The same things were measured in two ways. Each way mixes the same 9 hidden numbers, adds some noise and spreads widely along 7 directions of its own, which tell nothing about the thing.
Some things both ways: the first way, then the second way.
[-13 -20  20  -4   6  -6   7   4   0 -18  -1  -6  -8  -8 -22   4 -10   2
  -9  29   3 -13   3]
[-10   6  14  36 -13 -25  11  13   0  -5  13  38  15  -6   4  17  13   0
  -1 -13  21  28]

[-26 -18  -6   1 -15 -25  12  -4  44  41  29  29 -18   7  44  11  19 -21
 -27   1 -32 -24   8]
[-19 -23 -39 -14 -28  18  33  -9  17  38 -12   2 -27 -43  12  -8 -37 -20
  44 -18 -14   1]

[-23 -22  18   4  -1 -17  15 -10  10  -8  -3 -15   4  12  -2  -3   5  11
   3  29 -11 -32 -18]
[ 23  11 -17   9   9  10  -4   0   8  29  -1  -1 -21 -22  22 -32  -5 -35
   2 -24 -11  18]

[  4  11 -15  20  -2  -1 -17  -6  -5 -18   5 -14  21   0   1 -17 -13  -7
   5 -30 -27  17 -17]
[ 12   8 -19 -10  25  36  20   7  18  21 -10  -3  -6 -30  13 -22 -38  21
 -25 -16 -22  15]

[-35  -7  17  14  -9  -4  26  13   2 -24  29 -23  25   5  -5 -15  -6  24
  -2 -37  -4 -28 -11]
[ -4  -4 -19 -27  -7  -9  -7   4   2  24 -23  -7  -9  -6 -21  -7   6   4
  15  11  16  -7]

[ -2  28   2  -9 -17  10 -12  -1 -18 -42   1   4  28  10 -25 -14 -20  24
   3  -9 -12 -22  -2]
[  4   7  -6 -11  38  36  -2  -1   3  -8  13 -35   1  -3 -11 -13   5 -17
 -26 -27  -2  -6]

[-28 -24  14   9   6 -11  16  19  -5 -59  18 -36  12 -12  -1  -7  -7   3
   2 -37  -2  -7  -7]
[-33  -3   5   2  -8  18  22   3   8 -43  14   8  28 -24 -10  -3   7  15
 -39 -12   1  -8]

[  1 -24  37   4  -9  10  19  36  19 -15  -8  -5  17 -33  47  48  -9 -36
  18 -24 -16  -1  29]
[  7  -9  -2 -20  13  -5  -8  11  26 -13 -12  -9  -2  -8 -10 -18  14  21
 -11  12  34 -22]

[-19   1  42 -19  -4 -10 -13 -17 -10 -29 -19   8   8  -8 -33  22  22  15
  26 -21  -7 -22   1]
[ 11  20  -8 -10   1 -16 -22  12 -16  31 -14 -11   4   0 -11   3  -7   4
  12   1   2   3]

[ 11 -12  12  -5   0  21  13   6  -3  -8 -15  12 -10 -36 -16  42   2   7
  17 -49  22  18  31]
[ 42  31 -29 -13   8  -2  20   9  -9  47 -36  -8  -5 -59  12 -39 -16   0
 -11   9 -25  33]

[  4 -30 -16  -5  17  10  31   8   8  37  -2  -5 -18  -6 -15   7   0  10
 -10  25  21 -14  17]
[ 36   9   2  19  -5 -37 -13  10   4  24 -15  37 -16 -22  13 -18  31 -24
  13  12  -3   8]

[-18 -13 -10  -5  17  -3   4   5 -14 -33  10 -24   2   0 -41 -26  -6  29
   1   2   4 -16  -3]
[ 13  15  16  20 -47  -4 -10  41  -9  30  19  35  19 -33  14 -14  -8  -9
  18  -6 -20  18]

[-33 -24  17  10  -9 -22  -4  20  18  -6  12   7  36 -10  16  15  -5 -17
 -19  -3  13 -30   7]
[  0  -7 -24 -15  -7   7   7   5  23   3 -26 -17   6 -27  -1  -3 -31  33
  55  20  35  -3]

[-17  -6 -11  14 -16  10  38  21  20  23  22  -3  -9   8  19 -17 -21   3
 -19   3 -18 -12 -17]
[-22  12   1  -3   3   4 -16  14  30 -10   7  -8   7 -12 -12  -3   6  16
  -8 -23  23  -3]

[  0 -26   8   8 -12   4  -4  -6   9  -1  -3   3 -10   3  41 -11   3   1
  32   8 -44   2 -11]
[  1   5   8   1 -32 -16 -23  31 -10  21  19  11  14  -7  -4 -12   5 -12
  10  -5  11   1]

[ -7   9  -4 -17 -15  -7 -23   1  19  -6  24  32  21   6  15  -9 -15 -15
 -45  49 -18 -36  33]
[ -2  11   7 -19  -8  27 -25  34  24  -2   6 -27  18 -23  -3 -24 -21  24
  -6 -24  -1 -21]

[ 21  20 -14 -10 -22  10 -27  -4   9  12 -13  36  18  -9  10   4  -2 -13
  -5 -13  -3   5  16]
[-17   2  15   6  -7  11 -14   5  10 -44   5  17  24  -2  -2  -4  11  31
 -25   0  -6 -34]

[-12 -29   5  -6  24  -6  -8   4 -11 -17  -4 -29  -5  -8 -26   0  -6 -10
  -2  28  -5  -2  -4]
[ 30  17 -11 -10  10  -5 -30  37   4  37  10  -1 -10   0  14 -19 -17  15
  25  14 -14 -10]

[ -3  21  11 -28 -23 -11 -40 -18  -1 -25 -18  39  -3  -3   0  44   7 -34
  -2 -15 -35  -1   6]
[-23   0  16   2   2 -13  -6  12  40 -11  -5  -9   0 -25 -13  17  17   1
 -19 -46  40   5]

[ -1  31  -9   1 -29  24 -27   1   0 -22  28  22  38  -7 -25 -13 -32  15
 -33 -22 -30  -8  14]
[  9   2  15  12   2  -9  18  24   1  11  14  24  -1 -26   0   1  15 -17
 -35 -23 -19  14]

[  1  16 -24  -5  -7   1   3  -4  -5  -7  -1   6   7   5 -22 -20   4  22
   7 -39   9  -7  -6]
[ -9  -6 -23  -4  -6  27   3  -2   0  20  14   0  -7  -2  -8  -8 -10 -17
  35   0  13  10]

[ -5   0   7  -7 -17  21  20  27  22   9  41  14  18 -11  30   5 -25 -15
 -50  18   2 -29  43]
[ 16 -15  -8 -10  16   7  34  15   5   9  14  12 -19 -19  -5 -18  37 -32
 -11   3 -15  -5]

[ 11   0   4 -12   6  -3  20  10  10 -12 -19   1 -15 -19 -11  23  -2 -15
  -1   3   7  -2  15]
[ -4   0   7   9 -47  -5 -13  15  21  14  -5  44   3 -18  29 -22  -2  23
  10  -4   5  -4]

[-19  -7  35 -19 -11  -8 -32 -15 -12 -52  -6  -1   5 -10  -6  13  11 -14
  12 -12 -30   1  -9]
[  7  -5  -6  -3  -2 -19  27   7 -16   3   6  15 -11 -26  23 -10  15 -12
 -40 -12 -38 -18]

[-18 -13  17  -3 -18   5  20  15  37  19  36  16   2 -14  36   5   2 -19
 -41   4 -11 -22  27]
[ 11  -9 -22  -4 -26  10  41  23  -6  42  24  33 -18 -37  20 -27   3 -27
  19   7 -41  12]

[ 14  -6 -12   9 -18   7  -4  -3  16  17   6  26  -4  -2  39   1 -12 -13
  -8  11 -18   7   9]
[ -3   5 -16 -19  22  -3  -4  -7  14  -4 -20 -20  -7 -12 -12 -17   4   8
 -35  -6  18  -9]

[ 10  -5  24  12 -27   4   1  10  23   4 -32  29  37 -22  25  46  -1 -11
  18 -20   7  -9  21]
[ 14  13   8  -1  -2 -22 -53   2   8  10 -25  10   4  13 -17 -17  25  10
   3  21  47   2]

Other things, the second way, with their names:
(427): [-13   1 -21 -16   8  -4  -2   2  -5   2  12   7  -1  11  -8 -16   3  14
 -18  15   7 -11]
(47): [  2   3  13  -2 -11  -5 -36  -8  13  -5 -33  17   3  -5  -1 -17  14  13
 -27  -6   2 -25]
(84): [ 12 -17 -27 -17   4   2   6  -1   1  30 -24  -5 -16   0   0   5 -28  11
  57  22   1 -16]
(522): [  1   1 -13 -17 -26 -32  -5   8  17   1 -25   9   2 -26  12 -20  12  33
   9  23  33 -14]
(184): [-17  13  -7  -2 -32 -10  12   8  10   4 -10  21   6 -45  20 -18   2  14
 -23 -17 -15   1]
(262): [ 23 -17  -9 -19 -34   2   5  25  34  31 -20  11 -10 -36  28 -32 -17  24
  41   7  13 -11]
(333): [  1  21  -4 -10  37  36 -13  34  11  -1  25 -14  11   6  -5  18 -25  39
  32   8 -33 -21]
(371): [ 15  45  12  -3 -24 -19 -62  30  -3  41 -17   6  10 -37  -3 -31  -5  -2
 -32 -18 -33   3]
(520): [ 29   5  -4  16  29  16  17   0  19  -6 -10  15  -4 -23  19 -21   6   4
 -15  -3  -1  14]
(552): [ -5   9   9  13  21  16 -24  16  -3 -14  26 -10  16  16  -9  13 -12   2
   3 -14  -7 -17]
(119): [  8  -8  -3  -8  -6 -13  -4  10  12  11  -9  10  -8 -19   9 -13   5   3
  -4  -1   2 -18]
(107): [-11   0 -13 -28  19 -18 -14   6  20  -1  -9 -18  -8   0 -10   2  -1  28
 -10   1  28 -25]
(116): [ -1   1 -29 -23 -25   4   8  -4  17  20 -34 -17   1 -48   3 -38 -15  10
  12   3  26   8]
(345): [ 11  10 -22  -6  -4  10  40  12 -11  21   4   0   2 -47  11 -19  -2 -10
 -10  -3 -23  20]
(113): [ 10  16 -19 -10  31  23   2   7  -2  21   8  -8  -9  -5 -10 -18  -1  -6
 -11  -1  -9  16]
(292): [ -6  18  -5 -32 -15  18 -21  33   8  10   2 -14  20 -19 -10 -20 -13  40
   3  13 -12 -21]
(96): [  9  -9  -2  -2 -33  -8   6  30  16  -1   7  18  14 -31  26 -28 -10  28
   9  10  10 -13]
(43): [  9 -11  -8   2 -12 -24 -30 -13   7  16 -26  23 -21   6  10 -17   2  -3
  18  13  11 -23]
(445): [-15 -15  -4  11   1  11  24 -17  10 -15  -2  29 -15 -16  18   5  14  -5
  -8 -15 -27 -20]
(156): [ -8  14 -12  -9  40  19 -11  17 -17  -2  33 -25  18  33 -43  16  -8   5
  10  18  32  13]
(381): [ 21  -5 -18 -19  -7   6  21  41  19  36   6  -8  -9 -32   3 -21 -13   5
  40  11   9   8]
(482): [ 19  -7   6  17 -30 -12  46  28  18  12  -1  33  -6 -64  38 -12  14  -5
  11 -13 -19   8]
(569): [ 23   1 -28 -30  22  34   5  -8   6  -7 -25 -39  -3 -35  24 -49 -36  14
 -30  -1 -30 -36]
(100): [-10  -7 -27 -24  -2 -10  10   8  -9  29  13   6 -18  10  -5 -10   9  -3
  -1   7   1  -6]
(3): [ 13  -8   3  -9  -2   4 -18  -2   2  13 -11  19  -9   9  -5 -17  26   2
   0  14   9 -12]
(118): [ 15  11 -15 -21   4 -31 -30  19  -1  29  -4  -2 -18   1  -4 -21  18  -2
  -5  12   9 -18]
(348): [ 24   9  -5   0  -1 -12   4   5  -7  34 -20  13 -17 -38  15 -12   9 -23
  -8 -11 -41  -4]
(408): [ -8 -14  -4  -7 -33 -30   6  22  30   6  -7  -2   2 -41   0   0  -2   9
  25  -5  53   2]
(253): [ 14  38   7  -6   1  -7 -31  42 -25  14  28 -10  26   1  -8 -19   5   5
 -21   0 -23  -3]
(22): [ 19  -4 -10   1 -32 -36  -7   5 -23  20 -11  33  -4 -10  34 -25  -1   5
   2  27 -19 -25]
(610): [ 30  13 -10   7  33   4  -2  -5 -10  11  -6  17  -6  11   7 -27   9   2
 -27   9  -5  11]
(501): [ 17   7  -3   0 -12 -14 -23  30   5  37  10  24  -5  17   8 -13   8  16
  31  16  19   5]
(108): [ -9  -8  12  16 -26  -8   0  31   5   6  37  32   4  -6  -1  -1  14 -15
   6  -9   1   2]
(248): [ -9 -27 -17 -15   8  31  29   0   7  -6  22  -2  -6  20 -12   4  25   2
  40  13  26  -9]
(123): [ 10  13   2  10 -45  -7 -30  30   1  40   2  45  -2 -25  27 -26 -20   4
  22   5 -45 -11]
(319): [ 54   1 -15 -17  18 -24 -10  17  20  45 -34 -19 -33 -32  14 -29   9 -16
  14  -2   8  -4]
(223): [ 16  -6 -24  12  -2   8  44  15 -16  -3  27  12   4 -28  38 -25 -16  -8
   5  10 -30   0]
(68): [ 27  -6 -37 -29   9 -39  -2  -7 -15  34 -33 -12 -24  -4   8 -16  -7   9
  20  36  18 -16]
(538): [ 12  22   6  -1   9  22 -19  11 -33  -4  14  10  23   9  -1 -16  -7  14
 -28  17 -48 -22]
(328): [  8  13 -31 -23  -4  19   0  11 -20  48  -3  -7  -4  -8   1 -17 -37   9
  24  19 -24   5]
(264): [ 13  26  -3   6  20  -3 -18  19 -22  25  25  26  -4  15   3 -12   9  -1
 -23   6 -39   3]
(188): [-18   4   8   8   2 -11 -16  -1   6 -16   5  -6  11   8 -18   8  24  -8
 -17 -24  43   6]
(583): [ -9 -16 -15   3  -6  17  28  -3  -3  -3   0  -4  13  -7  -7  -1 -25  -2
  13  -6  30  14]
(28): [ -8   3  -2   1 -15  31  19  43  10  -8  43  -4  27 -26   9  -6 -19  15
  26  -6  -9  -6]
(88): [  1   4 -21 -27  30  17   5  11  23 -14   4 -27   3  -9  -9 -30   1  25
 -26   4  26  -6]
(158): [ 16   5  -7 -14  -9   2 -20  31   1  28  14  -4  -2  -4  -5 -21  -1  -6
  28  12   2  -8]
(416): [ -2   1   0  29 -18 -22   9  17   1  13  13  46   8  -6   5   3   1   5
  16  10  27  34]
(571): [ -2 -14   0 -14 -31  -2  -6  23  20  27  -4  12  -9 -15   6  -2  -5  13
  37  -6   2 -17]
(404): [  8  -6   1  19 -22 -15  13  27  15  21   6  40  -4 -24  15   6  -6   2
  42   2   0  11]
(488): [  4  -8   2   3  16  12  22   9  17 -41  -1  -1  17 -19  10 -13   0  28
 -25   0   8 -17]
(229): [ -5   5 -33  -8  20  45  29   2 -16   0  26 -14   6  -6   1 -15 -17  -2
   9   7 -24   1]
(270): [ 19  33 -40 -19   7   3  -5  13 -21  28 -12 -26  12 -42   9 -47 -54  14
 -17  19 -27   9]

Some of these things the first way, each followed by its name:
[ -6 -54  37 -10  13 -13  -6   3  10 -28 -19   4 -12 -35   5  49   6 -24
  10  33   7  -3  32]
(22)
[-16 -16   9   4   9 -21 -18 -11   3 -28  -2 -19  17 -14 -34 -13  12   4
  -3 -12   2  -3  -9]
(416)
[ -6   4 -32  -8   3   0   8  15 -13  -9  10  12  -9   0 -32  13 -33  -2
 -41  15  27 -10  11]
(445)
[ -6 -29   1  -3  25   1  15  17 -17 -18  -9 -23 -15  -6 -23   9 -18   6
  26  23 -11  -6   3]
(552)
[-13  28  18  -8 -40  17 -14  -4  15 -25  32  30  33 -13 -19  -6 -18  10
 -54 -15  -6 -19  18]
(100)
[  1 -23  10   0  -5  11  14  21   6 -10   7  12  -3 -25  16  24 -20  -9
 -11   1  18   4  27]
(229)
[-35 -31  24   4  12 -28  17   9   7 -11  11 -37  -1  13  25 -24  12 -13
  16  15 -23 -27 -27]
(119)
[  9 -41  10  -6  16 -15  -7   2  10  -9 -13   1 -15 -13  44  23   8 -33
  15  38 -12   0  27]
(569)
[ -5   1  -1   7   0  10 -10  22 -24 -41  -1 -14  26 -11 -22 -16 -24  18
  26 -43   3   7  -7]
(156)
[ -1   5   1  -5  -3   9   9   2  13   0  15  -2   1 -12  -3 -26   2   3
 -17 -13  -3  -2  10]
(427)
[ -4  20  33 -22   1 -31 -18 -19  -4 -28 -33  -8  30   5   1   8  36 -17
  29 -20   6 -27  -1]
(3)
[  7 -48   2  -1  20  31  24  22 -13 -21  -3 -33 -31 -31 -12   0 -17   9
  22   0  -1  27   9]
(223)
[  7  -3  26   0  -5  -5  17   6  27  34 -15   2  17  -6  35   7   8 -26
  -1  28   3 -20  13]
(520)
[-21 -39   0  -4  39 -23   0 -18  -1 -20  11 -46 -17  -7 -27 -58  44  23
  25 -18  -5  -2 -12]
(270)
[  3  -1 -10   7 -28   0 -28   1  15  18  11  37   7   1  59  -3  -5 -34
 -12  -4 -20  13   2]
(292)
[  8 -19  22  -1  -1 -22   3  -8  26  13 -26  19  -1  -6  45  47  19 -34
  16  16 -11 -16  25]
(47)
[  4   8 -25  10 -18   2   1 -12  23  44   2  18  18  16   2 -29   3  21
  -9   9 -13 -22 -10]
(43)
[ -2  -8  57 -12 -28  18  -6 -15  17   2 -10  17   8 -16  26   8  18   2
  30   2 -38 -10   5]
(253)
[ -7   9   7   1 -24   0 -10   8  20   3  16  42  26 -13   7   7 -14  -2
 -28   0   5 -19  27]
(328)
[ -8   3  35 -20 -18 -11 -29 -35   5  -4 -25  27   6  -7  -6  45  38 -10
  27 -35 -29  -9   3]
(348)
[-12  -9  15  -8   9   9  23  13  -4   2   2 -15  -7  -4 -14 -29   3  17
  19  -2   4 -14  -5]
(68)
[ 13 -19 -20  -9  -2   5 -27 -13   6  16   4  26 -19  -5  20   5  -6 -23
 -19  40 -11  12  16]
(118)
[-25  -1  16 -18  11  -8  21   8  12   7  16 -14   7  -8 -39  -9  14   3
 -18  -4   1 -37  10]
(404)
[ -9 -49  -1   4  14  -1   9  23   7 -24  19 -11 -18 -22  18  27 -27 -26
 -21  34 -12   0  27]
(108)
[ 22   1 -14 -14   2  23  14   0  -6  23  -2  11 -45  -3  23 -19   8   0
  24 -17  -7  26   4]
(345)
[ 11  13 -11  -9 -15  19   6   1   5  27   0  17 -15   4  19   2  -2  -9
  13 -21 -34   8  -2]
(571)
